Every row belongs to one group in each of 2 separate groupings. Each group adds its own fixed numbers to the row, and there is some noise. The rows also spread widely along 7 directions, which tell nothing about the answers.
In the rows, zero is written as 128.
Some rows, each with its group in each grouping after it:
[125  94 124 104 141 100 131 116 123 101 154 129  44 146 119  53 153 143
 135 126 117  94 112 101 170] => nafo Q630
[152 130  74 126 111  87 143 124 152 112 171 108  93 202 112  56 183 174
 180 131 142 115 133 101 119] => tuvu Q864
[116 103 131 136 110 104 174 127 145 130 162 104 118 172  62 101  93 135
 150 144 130 136 125 121 172] => nafo Q161
[ 88 125 123 150 116 114 144 146 117 178 100 155  97 133 109  90  77 175
 109 130 127 137 151 133 189] => vilo Q161
[ 85 105 102 127 148  92 161 141 148 164 145 115  97 136  91 103 106 165
 123 129 107 107 166 111 166] => vilo Q864
[133 125  78 158 147 115 166 144 162 146 181 123 131 140  80 128 129 171
 165 144 155 109 168 153 144] => tuvu Q630
[102 136 121 134 129 107 125 118 127 168 109 152  94 155  92  75  92 179
 109 108 130 100 156 144 194] => vilo Q161
[133 125 112 125 165 114 122 141 124 151 147 151  83 125 110 109 113 164
 130 121 116  70 165 163 197] => vilo Q630
[ 93 122 104 150  99 114 133 136 147 139 128 165  86 145 141  68 127 187
 146 125 149 169 118  97 129] => nafo Q630
[ 99 115 125 149 140 135 139 131 144 126 137 168  79 104 112  90 119 161
 120 125 158 114 131 138 174] => nafo Q630
[ 76 121 118 162 133 138 174 171 124 147 114 156  67  72 130  89 146 178
 125 146 160 135 129 100 150] => tuvu Q864
[112 100 132 120 122 103 156 107 141 113 149 117  83 174  75  70 124 144
 136 124 125 109 120 116 187] => nafo Q161
[129 101 120 121 134 109 147 143 115 133 166 110 106 155  98 112 103 129
 152 152 102 115 148 142 176] => vilo Q630
[123 111  83 128 155  86 154 126 154 147 156 107  78 160  98  71 163 178
 128 122 124  91 157 100 145] => tuvu Q864
[121 115 120 115 118 113 133 106 149  80 143 143  59 173 100  36 172 172
 139 111 154 104 106  93 163] => nafo Q161
[116 109  95 149 135 110 184 164 130 162 162 114 114 128 110 127 116 157
 156 165 127 144 150 129 142] => tuvu Q630

New rows. What belongs after each?
[126 131 118 142 135 117 139 134 140 145 147 137 113 142  95 103  96 157
 145 125 136  89 160 161 178] => vilo Q864
[ 56 110 111 130 117 106 161 155 126 152 106 150  67 122 126  73 129 186
 100 133 128 145 135  72 158] => vilo Q161
[124  89 117 120 157 103 141 137  93 141 126 122  52 131 113  72 135 146
 122 137 107  93 143 128 185] => tuvu Q630
[ 42 136 119 167  99 136 139 154 171 138 119 182  99 106 125  85 126 208
 127 119 184 160 141  97 121] => vilo Q864
[155 118  85 137 128 105 165 128 141 124 167 101 111 192  73  86 150 156
 167 139 146 107 148 133 155] => tuvu Q161
[ 78  94 153 147 151 126 166 137 124 135 115 124  76 105  81  82 101 141
 101 123 147  87 151 139 206] => tuvu Q864
[128 114 137 128 138 124 149 138 118 101 131 143  51 112 122  73 147 146
 140 135 136 101 102 118 183] => nafo Q864
[ 72  82 114 139 100  88 166 123 149 154 152 100 113 187  84  80 104 154
 134 143 128 167 160 100 130] => tuvu Q630
[171 160  85 151 121 123 125 117 161  94 153 171  93 157 111  68 180 190
 166 110 185  93 113 139 158] => nafo Q161
[ 54 119  92 148  88  95 173 150 171 164 141 126 128 163  98  96 104 194
 134 138 147 178 157  86 118] => vilo Q161
[115 117 118 133 149 102 135 145 119 169 115 164  59 104 135  84 114 180
 108 123 114 114 139 122 181] => nafo Q630
[161 143 108 136 116 103 130 112 136 131 133 136 100 190  98  74 116 160
 153 116 133 106 128 156 183] => nafo Q161
[117 117 105 123 143  95 156 139 140 144 161 107 100 151  94 103 115 150
 140 140 106 101 156 121 159] => vilo Q864
[ 88 119 132 159 142 153 176 157 164 121 166 141 126  91  68 143 101 145
 139 144 174 102 156 163 170] => vilo Q864
[140 138 104 152 130 138 141 162 132 127 154 155 110 121 116 122 122 157
 158 145 153 114 143 161 164] => vilo Q630
[123 111  82 129 178  86 130 128 148 175 150 129  83 143  85  81 131 181
 109 111 113  68 191 144 185] => tuvu Q630
[ 84 103 131 128 137  92 101  93 152 153 114 159  58 155  97  35 107 182
  85  81 118  98 157 123 184] => nafo Q630
[167 136  96 138 142 134 124 147 125 116 166 151 100 140 122 108 142 159
 172 139 142  91 134 158 172] => vilo Q630
[106 110 129 107 137 107 122 122 114 118 114 137  40 152 118  41 146 168
 108 112 113  84 128 103 192] => vilo Q161
[195 141 106 146 140 122 112 112 156  89 178 151 102 166  88  95 136 154
 178 109 164  67 132 178 176] => nafo Q630
[ 97 141 109 172 118 140 125 143 161 106 135 208  80  92 142  72 162 203
 141 115 192 132 111 115 137] => nafo Q630
[186 144  91 121 133 108 125 145 107 126 159 133  92 167 130  91 141 153
 173 136 115  81 126 154 176] => vilo Q864
[ 98 122  89 142 159 109 140 148 155 173 154 153 103 118 105 120 106 186
 124 127 130 104 174 143 162] => vilo Q630
[127 102  97  96 101  92 127  96 169  76 183  91  89 234  72  40 171 159
 160 110 136  96 131  93 142] => vilo Q161
[138 125 109 140 145 130 143 127 133  81 141 145  59 133 102  57 202 178
 139 117 177  75 116 126 171] => tuvu Q161
[139 111 108 123 135 126 134 153 128 105 168 142  77 134 125 100 148 158
 160 141 134 109 131 129 156] => vilo Q630
[108 105  88 116 134  84 158 163 123 179 148 119  92 142 126 112 109 168
 142 154  91 137 153 106 147] => vilo Q630
[108 112  85 142 130  97 171 148 141 159 141 112  96 149 110  89 134 174
 143 148 130 134 151 101 138] => tuvu Q864
[109 126 111 126 103 104 128 117 145 124 147 129  95 185 103  63 120 166
 147 120 134 122 141 122 151] => vilo Q864
[116 139 120 139 124 120 104 111 158 111 132 158  90 158  95  55 131 177
 130  90 161  83 147 148 173] => vilo Q864
[108 111 110 148 119 107 154 135 157 149 161 136 112 143  95  99 108 166
 145 134 139 142 138 127 148] => nafo Q630
[ 63 107 130 148 100 124 182 149 135 149 127 128 125 142  83 110  78 153
 128 145 144 155 140 116 162] => vilo Q161
[121 104  88 109 168  92 127 137 132 153 156 131  67 138 113  87 140 180
 116 118  97  71 167 121 179] => vilo Q630
[103 118 112 148 204 118 173 137 184 133 180 146  90  60  55 139 133 164
 105 118 159  42 171 148 190] => nafo Q864
[100 117 141 155 142 142 139 142 118 124 122 183  68  79 116  95 117 156
 120 134 158  98 125 148 192] => nafo Q630
[134 127 109 119 154 125 129 140 126  96 133 155  54 120 119  74 184 177
 129 122 152  67 125 115 180] => vilo Q161
[ 93 102 102 129 110  97 180 152 104 161 120 117  68 145 132  66 140 174
 131 155 115 163 124  81 143] => tuvu Q161
[135 133 120 120  80 109 125 121 112 118 118 129  94 202 121  46 119 157
 158 130 132 133 113 121 167] => vilo Q161
[109 139  86 164 117  83 161 132 189 196 159 125 153 161  79 123  78 188
 147 128 139 142 173 148 140] => nafo Q864
